All rows are made from the same 8 directions, up to rounding. Whole rows:
In the rows, 128 means zero.
[[135 141  98 133 130 148 125 112 129 124 111 136 142 149 125 129 142]
 [171 140 116 126 138 142 116 110 133  92 119 153  99  94 161 124 174]
 [149  74 127 114 157 131 158  93 117 127 169 176 123 118 124 114 162]
 [125 117 171 112 128  95 143 169 106 141 138  91 132 100  77 116  73]
 [192 169  79 128 173 153 119 106 138 110  54 124 209  93 105 115 113]
 [187 129  91 107 189 132 122  96 130  80  53 141 210  66 156 121 157]
 [143 120 117 123 154 140 140 100 134 137 149 157 133 123 105 113 143]
 [127 144  95 140 110 152 124 113 131 126 116 142 120 164 146 139 145]
 [116 139 156 145 107 117 118 165 133 145 131  86 126 130 116 132  80]
 [107 136 132  97 166 108 133 123 129 136 114 125 172 103  89 115 119]]

Rows cut short, each followed by the rest of it:
[100 175 118  90 138 103 114 142 121 107  65 107 156 103] | [121 132 128]
[122 140 154 123 142 115 109 142 138 121 130 108 126  99] | [118 120 132]
[ 98 125 163 145 138 126 110 134 155 156 175 112 122 135] | [102 117 126]
[111 114 118 119 132 128 136 116 120 128 133 140 135 147] | [125 129 148]
[159 123 117  79 183 110 147  98 121 102 105 168 153  55] | [127 111 153]
[135 100 125 134 128 139 143 104 131 137 169 165 102 140] | [141 126 150]
[153  88 164 127 117  99 133 158 113 101 122 110 117  84] | [182 139 114]
[139 115 123 119 120 129 148 132 101 126 132 131 120 139] | [101 124 122]
[ 69 116 187  90 113  63 140 182 106 138 133  90 117  97] | [116 133  82]
[182 139 140 148 188 154  96 108 160 119 143 118 157  85] | [ 83  93 153]
[ 97 170 135 100 126 113 115 135 130 118 122 130  93 111] | [118 125 149]
[118 118 143 100 113 100 135 149  99 101 114 122 103 110] | [147 135 139]
[ 92 131 176 127 149 100  98 147 157 131 140  98 138  93] | [137 124 131]
[ 95 169 114  75 128 123 122 118 101  95 126 152  66 132] | [ 89 116 204]
[124 130 134 119 117 121 147 133 119 144 145 138 105 127] | [110 126 106]
[105 177 126 122 118 138 139 121 141 175 171 150  79 146] | [ 59 113 104]
[ 90 127 150 127 126 106 110 152 132 126 113  91 153 130] | [137 136 121]
[105 139 140 130 120 114 131 147 134 154 125 107 144 130] | [114 132  81]
[109 158 105 108 127 135 142  99 138 147 145 177  91 135] | [120 126 143]
[147  87 176  89 160  81 128 144 110  78 122 124 122  40] | [164 120 159]
[123 107 126 181 130 159  86 115 161 121 138 109 154 171] | [171 137 171]
[123 148 114  83 116 119 141 133  84  98 113 140  83 127] | [ 94 122 161]
[115 135 165 106 131 106 139 143 123 143 170 132  81 100] | [ 83 111 116]
[157 133 126 128 144 136 110 117 136  97 119 137 118  98] | [152 123 168]
[ 96 196 143 106 103 101 117 158 139 134 110 118  80  96] | [134 136  98]
[129  57 172 134 173 127 139 104 139 149 219 149 127 119] | [ 91  98 159]
[128 189 103  89  84 107 140 150 103 102  66 140  77 101] | [166 150 108]
[147 121 135 175  77 144 115 141 144 125 144 127  74 145] | [208 154 123]
[139 132 120 147  98 150 130 125 125 132 154 142  77 158] | [131 132 138]
[ 63 111 162 166 112 132 112 145 150 181 184  90 137 195] | [ 90 128 105]
[117  25 153 116 171 100 170  94 136 152 179 175 172 104] | [173 127 131]
[121 170 110  87 139 114 145 119 123 132 107 155 118  98] | [105 122 117]
[123 121 157 161 143 127 111 134 169 159 150 106 158 117] | [136 126  93]
[106 171 110 103 169 129 135  87 165 162 141 176 137 103] | [ 99 112 131]
[136 107 142 147 135 133 118 126 140 128 145 122 135 128] | [141 126 136]
[ 92 151 132 126 148 126 108 131 142 142 120 101 166 141] | [ 84 119 127]
[ 97  93 142 132 148 118 138 105 156 159 167 155 145 128] | [155 130 130]
[111 143  96 110 139 131 120 117 118 109  82 124 167 146] | [123 132 154]
[110 121 143 154 122 130  95 152 132 119 112  73 164 156] | [128 134 129]
[124  85 125  95 161 105 144 125  97 105  96 120 193 114] | [119 124 141]
[177 102 124 156  89 147 151 135 111 130 150 140  84 144] | [150 137 103]
[125 149  94 107 128 127 133 122 113 113  79 132 153 132] | [131 135 131]
[137  92 138 138 101 113 139 160 103 118 104  97 148 135] | [161 147  90]
[136 118 140 116 104 130 148 142  89 125 165 130  67 146] | [ 73 115 134]
[ 71 134 145 134 146 127  80 125 153 117 134 102 145 150] | [132 127 188]
[154 160 122 101 114 120 147 126 120 118 128 167  60  85] | [142 127 125]
[130 138 142 125 118 128 123 137 122 121 146 126  86 124] | [113 122 140]
[139  50 160 146 142 129 152 128 114 152 190 121 147 147] | [ 87 112 114]
[109 161 114 113 114 118 124 139 122 121  90 119 131 129] | [137 139 118]
[166 141 126 142  79 137 113 154 108  82 105 116  63 124] | [182 146 146]
